There are 4 ways to turn a row about zero (a turn may also mirror it). The second row of each pair is the first, turned, with some noise. The first 36 pairs use one turn. New pairs use 3 turns, one after the other, and a turn may come again.
Known pairs, each followed by its turns in order:
.20  .00  -.27  -.02  .01  -.06  .13  .01
-.16  -.15  -.02  -.16  .00  .06  -.08  .19 -> (1)

-.10  .55  -.34  -.31  .59  .03  .13  .00
-.26  -.14  .08  .37  -.47  .59  -.22  -.23 -> (3)

-.19  .01  -.38  .01  -.45  -.13  -.29  .19
-.01  -.43  -.07  -.01  -.03  -.36  -.17  .41 -> (0)

-.29  .04  -.23  -.02  .09  .02  .12  -.11
-.04  .13  -.20  -.01  -.05  -.35  .06  -.07 -> (2)

.20  .10  -.21  -.11  .06  .03  -.13  .16
.16  -.01  .01  .03  .26  -.03  -.27  .08 -> (0)

.35  -.05  -.22  -.08  .11  -.27  -.02  -.16
-.11  .14  -.25  -.15  .21  .29  -.14  -.24 -> (2)

-.07  .13  -.17  -.01  .02  -.59  .13  .00
.25  -.14  -.42  .11  -.30  -.13  -.15  -.12 -> (0)

.35  .05  .17  -.09  .02  -.02  .27  -.07
-.34  -.07  -.17  -.20  .10  -.22  .02  -.08 -> (1)

.18  .16  .16  -.20  -.19  -.59  .31  -.14
-.18  -.47  -.02  -.01  .06  -.52  -.17  -.08 -> (1)

.04  .29  -.09  .14  -.09  .04  -.09  .02
.09  -.24  .06  -.12  .04  .13  -.12  .00 -> (0)

.10  .49  -.07  -.11  -.12  -.03  .10  -.14
-.28  .30  -.07  .31  -.06  .00  -.21  .03 -> (2)

.09  .00  .03  .16  .20  .00  -.26  .14
.09  .06  -.03  .02  .08  .27  -.07  .27 -> (0)

.59  -.16  -.02  .15  .13  .27  -.19  .14
-.27  .21  .11  .03  .35  .40  -.41  .13 -> (0)

.08  .02  .40  -.17  .09  .26  -.12  -.24
.25  .13  .04  -.38  .10  .31  -.12  -.12 -> (3)

.31  .27  -.27  .17  -.15  .01  .03  .00
-.03  -.05  -.31  .13  -.19  -.22  -.29  -.10 -> (3)

.10  -.09  .05  -.08  .35  .04  -.04  .09
.12  .32  -.01  .14  .16  .11  .04  .06 -> (0)

.11  -.36  -.02  .29  -.19  .13  .08  -.03
-.13  -.03  -.20  -.28  .18  -.32  .09  .07 -> (3)

-.14  -.02  .18  -.01  .01  .08  .14  .30
.01  .20  .07  -.04  -.08  .06  .08  .30 -> (3)

.32  -.04  -.01  .07  -.09  .01  .01  .23
-.31  -.01  .17  -.11  .19  .11  -.11  .03 -> (1)

-.11  -.18  .07  -.59  -.02  .00  -.40  .09
.19  .20  .58  -.01  .01  .02  .17  -.33 -> (3)

.37  -.04  .11  .59  .24  .16  -.22  -.03
-.08  -.10  .50  -.23  .53  .05  -.13  .01 -> (2)

-.06  -.16  -.04  .15  .05  .24  -.12  -.48
-.32  -.10  -.14  -.13  .23  .21  .34  -.03 -> (0)

.04  .23  -.22  -.17  -.23  .11  .09  .55
-.08  .42  .09  .22  -.43  -.26  -.08  .05 -> (3)

-.03  -.28  .00  .00  -.09  -.22  -.13  .22
.04  -.06  .25  .02  .06  -.30  .16  .14 -> (3)

-.02  -.08  .05  .10  .05  -.05  .07  -.02
-.06  -.08  .03  -.10  .05  -.03  .05  .05 -> (2)

.12  -.02  .06  .00  .25  -.06  .16  .15
-.14  -.14  -.08  .10  .19  .08  .18  -.02 -> (2)

.02  -.04  .31  .59  -.15  -.28  .00  .00
-.33  -.41  .33  -.31  -.06  .00  -.19  .05 -> (2)

.03  -.59  -.44  -.15  .59  -.24  .16  .20
-.26  -.40  -.43  .25  -.25  .67  -.14  .07 -> (1)

-.06  .29  .12  .04  -.17  -.34  -.40  .35
.02  -.11  .56  .38  .22  -.11  .01  .02 -> (1)

-.06  -.10  -.02  .27  .10  .09  -.13  -.59
.30  .26  -.44  .05  .02  -.16  -.15  .26 -> (1)

.15  .29  -.08  .27  -.20  -.16  .04  .26
-.25  .00  .43  .02  -.01  -.14  -.07  .25 -> (1)

-.11  .11  -.02  -.13  -.04  -.08  .09  .05
.03  -.16  .10  -.02  -.09  -.07  .10  -.05 -> (1)

.13  .09  .11  -.35  .03  -.07  .03  .07
.23  .08  .13  -.05  -.27  .11  .07  -.12 -> (3)

.25  .11  .20  .04  -.59  -.05  -.02  .05
-.05  -.12  .10  .08  -.22  .26  -.51  .24 -> (2)

.00  .03  .15  -.19  -.06  -.44  -.01  -.09
-.28  -.01  -.13  -.05  -.30  .31  .03  -.13 -> (2)

.31  -.30  -.55  .02  -.01  .00  .12  -.04
-.27  -.10  -.24  .37  .40  -.09  -.25  -.06 -> (0)

New pairs, each followed by its turns in order:
.02  .07  .16  .12  .44  .13  -.18  -.05
-.09  .13  -.30  .32  -.17  -.13  .12  .11 -> (0) (1) (2)

-.03  -.15  .25  -.03  .06  -.03  .00  .04
-.01  -.16  .12  -.14  -.12  -.12  .12  .00 -> (2) (3) (1)

.16  -.06  .00  .05  -.01  -.21  .00  -.24
.07  .06  -.06  .03  .31  -.12  .00  -.04 -> (3) (2) (0)

-.23  .19  .28  -.15  -.07  .18  .41  .33
.31  .34  .11  .03  .46  .00  -.24  .12 -> (2) (1) (3)

-.18  -.01  .58  .14  -.08  -.08  .21  -.29
.23  .11  -.29  -.18  .17  -.43  -.21  -.25 -> (2) (1) (1)

-.20  -.01  -.07  .04  -.29  .00  -.21  .59
-.40  .23  .33  .03  .28  .21  -.23  .07 -> (3) (3) (1)

-.04  .09  -.02  -.04  -.03  .09  .17  .07
.03  -.15  .06  -.06  .12  .00  .11  -.03 -> (2) (2) (3)

-.13  .00  .59  -.06  .08  .04  .09  -.03
.47  .04  -.19  .01  .21  -.01  .07  .26 -> (2) (0) (3)

-.03  .59  .01  -.34  -.28  .45  -.07  .32
-.14  .60  .24  -.46  .36  -.28  -.10  .12 -> (2) (0) (3)

.25  -.19  -.09  .18  -.11  -.06  .05  -.15
-.09  .14  .10  -.25  -.14  .08  .20  -.04 -> (2) (3) (0)

-.04  -.38  -.27  .01  .01  -.02  -.16  .34
.25  .30  -.12  .26  .21  .01  .21  -.06 -> (2) (2) (2)

-.08  -.10  .06  -.37  .08  -.21  .06  .45
.26  .31  .10  .03  -.04  -.41  -.29  -.08 -> (1) (2) (0)

-.03  .59  -.15  .29  -.21  -.44  -.28  .19
.01  -.01  .34  .14  .08  .12  -.62  .50 -> (3) (1) (3)

-.59  .07  .01  -.06  -.30  -.51  .17  .01
-.36  -.14  -.26  .22  -.32  -.31  -.07  .50 -> (2) (3) (1)

-.36  -.31  -.50  -.19  -.12  .09  .47  .14
-.70  .11  -.26  .23  -.10  -.06  -.19  .38 -> (3) (3) (3)

.22  -.22  -.01  -.35  .36  .13  .16  -.02
.18  -.14  .09  .45  -.31  -.10  -.23  -.04 -> (0) (1) (0)

-.27  .24  -.04  -.20  .08  -.01  -.10  -.19
.23  .07  .04  -.06  -.30  -.11  .15  -.16 -> (1) (1) (2)

.17  .47  -.14  -.08  .09  -.09  .19  .31
.44  .05  -.15  .23  .27  .23  .11  .12 -> (0) (1) (0)

-.07  -.59  .42  .12  -.27  -.06  -.03  -.07
.07  -.31  -.26  -.31  .06  .54  -.24  -.18 -> (3) (0) (0)

.03  -.25  .36  -.22  -.05  .27  -.20  -.13
.38  .17  -.29  -.19  .03  .22  -.14  .00 -> (1) (3) (1)

-.19  .01  -.46  .59  -.05  .00  .01  -.30
.04  -.36  -.02  -.51  .50  -.02  .06  -.09 -> (2) (1) (2)

-.05  -.10  .08  .16  .04  .08  .03  -.15
.11  .07  -.03  .12  .09  -.04  -.18  .17 -> (1) (3) (1)

.51  .19  -.06  .29  .19  -.05  .48  -.10
.01  -.08  .00  .23  -.61  -.11  -.46  -.20 -> (0) (1) (3)

-.37  -.12  -.49  .01  -.16  -.02  -.05  .07
-.20  -.19  .11  -.19  .13  -.01  .47  -.25 -> (0) (2) (3)

.59  .22  -.16  .40  -.01  .02  .52  .14
-.24  .26  .19  .46  .52  .10  -.30  -.35 -> (0) (1) (2)

-.09  -.05  -.22  .04  -.16  .08  .12  -.02
-.14  .10  -.19  .17  .02  -.10  -.01  .06 -> (0) (0) (3)

.08  -.08  .14  -.02  .47  -.59  .01  .01
.04  .12  -.32  .06  -.16  -.45  .07  -.51 -> (2) (1) (3)

.11  .11  -.07  .15  -.39  -.04  -.10  .55
.23  .21  -.11  -.63  .18  -.09  .07  -.07 -> (0) (2) (3)

.02  -.10  -.15  -.10  .27  .01  .07  .00
-.10  .11  .00  -.19  .21  -.09  -.05  -.02 -> (2) (0) (2)

-.02  .07  .01  .53  -.06  .21  .06  .00
.03  .35  -.21  .20  -.16  -.08  -.19  .20 -> (2) (1) (1)

-.02  -.05  .01  .28  .35  .43  .03  -.08
.20  .08  -.04  .11  -.50  -.04  -.30  .04 -> (2) (1) (1)

-.49  -.19  .13  -.37  .16  -.16  .18  .23
-.28  -.29  -.17  .28  -.01  -.08  -.50  .13 -> (0) (3) (0)

.10  -.36  .05  .03  -.08  -.26  -.37  -.18
.12  -.40  .11  -.17  -.15  -.30  .10  .23 -> (0) (0) (3)

.05  -.31  .22  -.04  -.25  .08  .01  -.02
.12  -.03  .22  -.09  -.08  -.23  -.32  -.07 -> (0) (2) (1)

-.15  .13  -.12  .08  .02  .02  .07  -.30
-.20  -.12  .11  .04  -.06  .27  -.07  -.03 -> (2) (3) (0)

.35  .00  -.12  -.31  .10  -.01  -.22  -.10
.02  .40  .04  -.02  .20  .12  .30  .08 -> (1) (3) (3)

-.24  -.10  -.33  -.06  .21  .59  .12  .07
-.20  -.28  -.43  -.04  .06  .34  .11  .32 -> (3) (0) (2)

-.41  -.56  .04  -.03  .18  -.28  -.14  .08
-.11  -.10  .36  -.07  .09  -.13  .31  -.57 -> (2) (1) (3)

.06  .06  .10  -.07  -.26  -.08  -.06  -.33
.23  -.02  .27  -.13  -.21  -.04  .15  -.05 -> (2) (0) (3)

.05  .56  -.06  -.07  .59  -.20  .01  -.03
.14  -.29  .11  .23  -.35  -.25  .57  .03 -> (3) (0) (2)

-.06  -.10  .01  -.35  .24  -.05  .01  -.03
-.01  .07  -.28  -.09  -.16  -.20  .16  -.03 -> (1) (3) (2)

.25  .08  .30  -.01  .00  -.11  .18  -.01
.04  .03  -.19  .22  .09  .06  .24  -.22 -> (1) (2) (3)

.03  .15  -.09  .04  .52  -.55  .23  .02
.50  -.37  -.10  .32  .08  .18  -.24  .35 -> (0) (3) (1)

-.06  -.08  .23  .13  .13  -.04  .13  -.11
.00  .19  -.20  .02  -.12  .07  .04  .16 -> (2) (3) (3)

